The first 9 rows are patterns. Each new row is the sum of 2 different patterns, raised or lowered, with some noise. Before adding, each is slid sideways (what falls off one end comes back at the other) and multiplied by a number that may be negative. Names go in the order of the patterns.
(in the rows, 128 means zero)
Some rows, each with the names of its patterns after it:
[160  94 105 158 107  99 104 110 116 125 164 121 109 125 137 158 108 153
 148 120 108 117 129 109 139 117 110 151 103 118 120 106 117 150 104 126
 110 139 104 162 127] -> (2)
[118  96 146 135 120 102 124 143 117 142 154  96 102 147 148 114 121 132
 154 100 106 123 112 142 161 122 144 148 139 113 144 130 151 141 100  95
 127 114 163 150 142] -> (1)
[110 136 115 132  98 145 103  97 123 153 119 120 106 155  96  93  95 131
  93 158 120 114 136 111  92 132 119 131 149 102 145 112  93 143 160  95
 109 151 112 108 113] -> (3)
[155 140 113 109 105 138 161  98 151  93  97 146 117 162 125 154  93 120
 135 128 107 141 143  93 150 152 119 145 144 136 143 105 139 108  96  99
 113 105 153  93 134] -> (5)
[ 93 163  94 154 132 114 105 155  98  94 118 158 130 129 138 130 110 113
 123 122 162 100 155  96 131 161 108 122 135 143 122 101 143 108 159 101
 136 125 129 156 129] -> (8)
[106 156 129 154 103 141 155 137 108 132  99 162 147 157 104 125 104 155
 114 130 110 153 112 158 119 123  99 113 158 128 101  97 148 135 109 100
 158 143  98  95 123] -> (7)
[129 123  94  92 101 123 160 153 135 146 123 163 126 154 130 147 112 105
 113 110 111 100 128 158 128 111 103 157 149 161 102  99 109 139  93 155
 101  97 137  95  93] -> (6)
[155 121 112 124  94 161 105 112 142 126 134  94 137 143 131 105 143 151
 132 161 144 116 117 132 145 147 156 146 122 163 133 160 158 105 102 159
 133  92 121 146 109] -> (4)
[ 94 126  98 100 150 127 118 112 118 150 116 129 141 102 124 142 143 160
 128 101 137 154 145 128 141 108 106 122 150 112 107 142 119 150 148 157
 110 132 159 110 161] -> (0)

New rows, each followed by the names of its patterns:
[125 110 121 189 148 136 152 121  71 144 143 141 144  84 167  97  84 154
 181 114 115 172 109 124 135  96 159 132 145 126 159  92 127 131 173 114
 149  85 160  77 132] -> (2) (3)
[ 61 119 112  99 122 106 115  89 121 126 121 137  97 135 117 128 155  74
 153 135 112 137 119 119 130 110 130 120 126  69 114  65 136 144  96 134
 130 125 116 114 123] -> (2) (4)
[157 140 164 134 149 179 159 151 163 100 127 156 142  91 145 142 134 154
 126 105 123 123 166  97 100 161 138 128  86 160 158 120  94 146 141 156
 167 167 107 132 155] -> (7) (4)
[107 120  61 150  67 117  83  77 106 121  56  50 108 130  89  81 129 115
  64  62  92  79 149  79 141  55 114 150  94  82 108  90 121  93 133  66
 124  61 126  91 102] -> (8) (7)
[154 102 132 143 163 131 140 114 101 163 176 137 141  86 125 106 131 167
 129 135 140 167 129 127 153 109 127 168 161 133 122 133 154 133 121 153
 169 116 147 102 124] -> (2) (1)
[163 133 141 184 152 189 153 153 110 150 138 187 188 140 157 197 168 187
 180 126  99 178 164 115 134 142 144 152 124 136 156 122 176 139 122 167
 157 135 134 160 164] -> (2) (4)
[163 131 148 160 189 168 126 142 165 188 122 158 204 169 111 139 159 157
 150 183 205 166 162 207 133 145 168 124 194 201 172 143 151 118 199 129
 171 172 159 113 205] -> (3) (7)
[148 140 139 120 151 173 101 170 135 139 140 184 175 130 135 127 137 110
 110 151 127 109  97 155 145 149 169 119 147 123 176 121  84 122 161 149
 131  87  88 131 176] -> (7) (6)
[131 112 130 108 120 126  92 137 149 145 101  98 139 141  96  95 136 147
 115 140 117 102  85 146 120  95 110 133 132 123  85 104  93 143 136 133
 109 139 121 123 110] -> (1) (7)
[ 93  73 117 121 145 142 140 127 108 175 105 128 128 128  96  94  99 117
  98 107 141 163 132 120  84 169 135 134  90 105 115 144  83 125 114  78
 151 112  79 128  96] -> (5) (6)
[ 96  70  96  82 102  84  89  69  99 102 101  70 110  76  88  51  84  65
 108 100 108  99  94  80 106  82 111 114  91 120  63  45 108 112  93  96
 126  75  58  97  87] -> (1) (3)
[151 108  91 152 103 156 157 131 120 105 145  96 168 108 118 104 119 130
 114 141 101 103 144 106 115 127  99 136 126 144 163 141 116 145 125 156
 121 115 103 121 133] -> (5) (0)
[147 130 136  93 123 128 123 108  89 113 162 107 102 106  94 112 139 124
 107 139 106  84 161 150 117 133 130 101 108 131 132 152 153 122 128 112
 153 133  86 124 132] -> (1) (4)
[ 88 115 121 148 113  84  83  99 144 133 109 116 156 166 117 126  85  91
 154 121 153 121 104  96 131  79 136  78 147 129 125  72 139 102  74 153
 127  99 100 121 128] -> (3) (7)
[ 97 161 121 102 101  97 126 126 146 145  86  89 123 130 119  95 127 123
  78 125 142  89 135 185 126 125 157 115 118 155 132 174 111 121 111 115
 117 152 173 132 106] -> (1) (4)
[140 116 104 172 129 177  86 136  72 155 104 186 129 116 149 175 133 161
 113 142 101 164 162 107 123 128 179  90 106 156 176 113 117 174 150 143
 167  87 153 117 162] -> (2) (7)
[126 152 113 111 116 124  86 142 117 144 108  83 160 122 108  94  98 104
 130 178 102 122 102 117 168 102 171 142 134  89 112 132 110 125 124 119
 127 117 131 114 116] -> (2) (5)
[160 163 151 157 107 126 120 152 160  97 159 129 140 186 103 125 128 170
 136 133 135 132 166 130 130 147 120 169 144 127 178  92 163 163 152 107
 159 127 131 114 156] -> (8) (7)
[176 117 140  97 168 110 119 150  84 108 168  81 147  96 111 157 142 114
 179 181 146 115 105 150 113 106 138 152 146 150  87 129 121 140 151 117
 132 140  95 115 115] -> (5) (8)
[126 175 150 104 136 156 166 114 128 115 106 140 177 120 129 160 136 142
 162 159 138 147 138  96 160  97 160 128 123 145 112 138 127 122 133 121
 147 137 125 150 124] -> (1) (0)
[131 141 103 154 106  95 121 180 123 140 136 147 108 145 132 153 146  97
 181  98 122 152 109 126 141 175 130 102 148 126 185 101 162 147 135 151
 131 106 157 112 155] -> (2) (8)
[132 125 143 112 129 107 150 106 117 104 117 154 123  77 106 124 144 101
  77 162 139  89  84 121 115 139 135 131 110 132 149 131  87 127 113 136
 158 136  98 126 113] -> (8) (7)
[165 141 140 146 115 128 155 153 171 119 156 106 139 178 111 140 132 139
 160 147 139 132 198 135 144 162 133 177 161 127 199 103 183 164 129 135
 165 153 118 133 170] -> (8) (4)
[ 82  84  80  66  74  94 127 127  57 123  78 130 114 104 113  98  97  85
  77  97  92 118  57 127  75  94 119  80  56 151  47 122  87  96  57 157
  70  96  59 108 128] -> (2) (8)
[157 140 121 167 170 176 160 154 143 178 183 125 171 170 175 154 154 153
 190 157 181 129 171 112 167 122 167 166 141 166 191 154 157 147 168 124
 171 154 163 144 140] -> (2) (7)
[135 134  79 116 108 139 122 149 114 122 110 135  93 144 114 131 137 159
 144  89 132 151 165 111 104 126 149  90 128 163 162 123 127 107 127  96
 131 110 106 109 149] -> (1) (7)
[136 137 123  93 114  68  97 119  74 114 101  82 131 125  68 120 126 122
 113 112  68 133 131  97 145  91 133 130  91 118 102 152  90 110 124 130
  81  93 110  95  81] -> (3) (4)
[120 159 157  97 145 140 147 160 158 120 148 152 148 141 171  80 111 118
 162 126  97 160 142 169 139 130 127  72 156 131 121 131 101 152  80 115
 146 148 123 137 163] -> (2) (4)
[119 176  87  97 143 114 171 164 147 127 148 151 123 137 146 168 126 126
 123 127 136 178 162 158 113 115 139 122 112 101 117 166 103 152 179 113
 103 141 139 130 151] -> (1) (5)
[101 114 132 143 112 113  93 122  83  93 100  71 132 119  88 164  98  97
 112 117  97 166 120 140  59  88 125  95 138 123 147  90 112  88 137  72
 154 122  56 148 137] -> (5) (8)
[ 93 122 105 137 111 149  97 151 105 167 104 154 104 141 132 113 130  88
 126 119 101  98 156 172 102  87 124 119 178 117 172 126 137 142 131 115
 121 114 151 134 174] -> (2) (7)
[164 188 175 159 124 164 107 209 118 172  93 137 170 168 117 148 111 181
 144 179 178  96 146 190 194 165 145 142 187 148 153 178 193 138 149 117
 169 107 155 152 115] -> (7) (0)
[155 128 107 151  97 120 106 139 160 104 156 169 166 150 153 114 133 128
 121 122 135 126 155 106  95 155 126 160 151 128 130 114 144  97 171 142
 131 143 148 109 134] -> (2) (5)
[145 135 164 150 165 139 175 118 143 193 134 140 147 143 136 160 181 159
 147 135 141 174 131 192 182 155 133 127 164 146 158 132 138 178 128 151
 162 117 131 180 145] -> (2) (1)
[130 188 110 135 135 186 147 178 189 177 163 164 180 159 168 142 199 155
 145 177 122 179 192 191 151 169 155 169 215 134 198 190 165 191 192 162
 213 139 163 148 143] -> (8) (6)
[107 144 161 129 131  87 175  85 134 104 104 124 158 119 108 142 142  94
 151  98 157 139 115 143  96 107 170 124 137  96 142 132 137  97 145 166
 132 109 107 142 108] -> (3) (8)
[ 98 142 128  91 119 100 126 132 121 114 105 112 132  96 146 104 133 121
 151  91 127 160 153  79 110 135 108 109 130 126 133 121  99 129 111 135
 102  91 152 122 112] -> (3) (8)
[191 175 134 159 136 133 137 131 179 176 144 159 143 116 158 127 154 194
 116 135 153 164 146 148 157 162 170 134 140 152 159 150 152 177 146 126
 169 152 140 143 150] -> (3) (8)
[151 143 133 130 102  84 106 110  95  94  68 145  66  95 134 137 114  99
 116 106 141 112 103 115 104 129 126 142  88 150  93 125 104 134  65 119
  90 123 146  96 126] -> (2) (5)
[ 74 110  99 138 118 107 112 139  97  72 137 172  76 119 109 127  94 106
 101 103 106 153  59 163  73  87 127 160  88 140 127 149  63  86  88 111
  86 160 125 111 130] -> (3) (8)
[112 154 133 126 153 133 113 114 110 131 163 112 130 105 133 140 132 140
 141 128 137 129 131 124 135 106 120 141 130 128 141  92 169 115 160 150
 111 123 151 125 119] -> (8) (0)
[129  93 135 158 129 145 127 143 149  94 137  93  85  81 119 101 129 103
 111 166 136 127 122  90 133 159 105 150  79 101 141 106 170 123 138  82
  98 129 138  97 117] -> (5) (0)
[152 135 171 139 131 122 164 163 138  95 155  90 151 160 178 124 135 130
 152 133 156 103 178 131 172 144 140  94 144 165 151 103 129 126 143  92
 139 182 125 127 131] -> (2) (7)
[103 128 123 124 123 146  87  71 116 105  84  95 122 144 120  91  95 134
 146 127 103 102  96 105  83 139  99  66 137 101  98 110 125  65  83  93
 100 149 155 113 130] -> (3) (6)
[ 87  93  83 137 160 135 119 137 111 133 134 115 175 154 118 116 177 139
 129 108  98  79 140 103 121  98 116  77 127 100 144 161 122 155 130 129
 135 120 101 130 164] -> (3) (6)
[ 99 168 134 116 118 154 126  96 101 123 139 128 150 121 115 165 132 131
 120 145 103 133 154 133 137 106 118 143 120 153 117 118 146 123 143 130
  98 100 173 105  82] -> (8) (7)
[122  79 133 101 109  79 126 130 102 124 144  82  83 148 118  88 111 105
 127  83  86 120  96 133 156 124 134 139 106 120 122 100 124 131 100  98
 107  87 158 120 143] -> (1) (5)
[ 96 121 142 108  92 127  94 146 110 140 118  97 157 113 101 123 123 138
  92 118 101 156  86 108 111  96 124 127  98 138  81 122 100  93 105 111
  90  71  90 153 135] -> (8) (4)
[118 122 122 143 110 123 117 118  88 151 120  79  84 108 104  87  89 152
 127 104 105 121  99 138  79  75  88 130  71 130  74  78 139 114  86 121
  78  69  75  97 132] -> (1) (6)
[114  69  89 102 122  61 114  35  69  31 132 102  30 120  84 135 103 122
 109  31  90 112 103  84  38 114  57  55 115 105  81  73  73  75 119  94
  40  95  95  81 123] -> (2) (0)
[141 165 148 134 124 134 136 172 149 142 195 145 148 164 125 157 185 143
 169 113 141 157 170 163 158 173 131 169 160 133 164 143 183 133 163 160
 166 148 148 156 185] -> (5) (8)
[ 88 110 175  93 131 130 100 111  93 142 131 105 158 155 157 112 156 120
 162 102 116 137 145 172 162 111  90 157 123 173 179 127 133 128 138 133
 185 115 102 154 151] -> (5) (4)
[ 97 161  92 113 118 134 108 133 129 160  98  90 158 120 104 125 119 109
 116 155 128 120 137 143 146 128 149 160 134  96 102 143 112 114 112 120
 132 120 112 109 103] -> (2) (4)
[110 120  80  81 109  86 145  77  69 135  86 130  95  98 122  82  83  97
 145 111 126 117 106  84  96 140 104 110 124  86 121 102 119 141  75  93
 148 125  81 112 102] -> (5) (4)
[ 92 145 134 123  96 109 108 157 131 130 124 138 135 140 134 127 122 110
 129 119 101 101 120 128 131 110 133 118 126 119 141 102 124 116 146  94
 148 128 114 119 112] -> (7) (6)
[ 97 102 147  75 136 141  86  67 111 115  74 121 104  92 136  76 102  94
  99  84 139  98 105  71 119  85 146  87 152  89 100 130 102  59  86  97
  89 110 156  93  90] -> (2) (3)
[ 90 133 104 107  96 108 131 141 124 112 125 114  91 129 140 136  86 114
 110 124 141 117  99 123 111 131 119 122 120 156 118 137 153 125 133 126
 108 109 100 112 120] -> (6) (0)
[124  98 125 119 141 144 154 108 118 125 171 183 127 157 135 140 122 121
 121 116 159 118 127 179  92 110 142 130 118 153 117 154  99 134 111 160
 146 191  98 127 180] -> (2) (1)
[152  62 115 103 115 116 105  87 100 127 129  81 120  97 107 100 156 105
  63 112 119 124  85  92 139 121  96 116 155 147 125 108 107 101  65 121
 106  96 114 115  81] -> (5) (7)
[114 146 141  80 123 160 129 106 120 118 114 123 131 159 107 139 147 106
 131 132 134 130 119 126 154 121  93 136 100 121 125 145 100 112  93 127
 127 109 115 137 116] -> (2) (4)
[ 54  80  58  50 118 119  91  68  69 142 103 124  89  49  78 119  81 150
  76  47 114  95  84  96 105  52  48  69 114 108  97 116 103 114 145 121
 100 103 141  69 111] -> (6) (0)
[192 181 163 131 192 229 163 138 162 204 184 140 178 224 196 168 140 149
 167 191 163 195 169 178 203 168 151 208 183 209 208 174 139 167 165 228
 151 175 169 224 170] -> (1) (7)
[153 112  97 166 132 146 140  97 119  75 144 135  67 138 122 114 161 104
  83 115 170 132 123  94 134 112 138 109 147  94 135 103 172 119 117 119
 123 167 107 110 131] -> (8) (7)
[173 141 131 129 139 168 131 163 109 173 127 130 143 146 139 162 109 185
 112 122 135 164 109 185 162 146 133 136 125 144 142 159 166 135 160 117
 142 140 188 124 114] -> (3) (8)
[144 143 139 114 154 108 145  90 152  80 103 139 142 101 149 123 187  89
 113 174  89 101 126 131 152 130 141 137 140 148 141 174  95 136 147 147
  97 105 147 106 166] -> (2) (0)
[128 140 162 109 150 118 124 111  95 125 106  93 143 113 118 128 134  91
  98 114 141 149  90 131  76  90 143  93 147  99 124 114 134 108 121 133
 139 125 110 125 148] -> (5) (4)
[ 87  74  72  79 116  58  65  54 103  89  84 111 105  84 107 105  76  73
  73  81  65  93  65  72  83  48 113  98 114 103  79  77  99 106  79  83
 100  89  87 109  76] -> (2) (0)
[151 154 135 156  82  81 139 112 185 153 161 102  94 153 135 110 114 138
 124 133 159 152 111 115 155 159 105 132 123 139  88 101 113 131 123 169
 144 155 142 130 102] -> (1) (5)
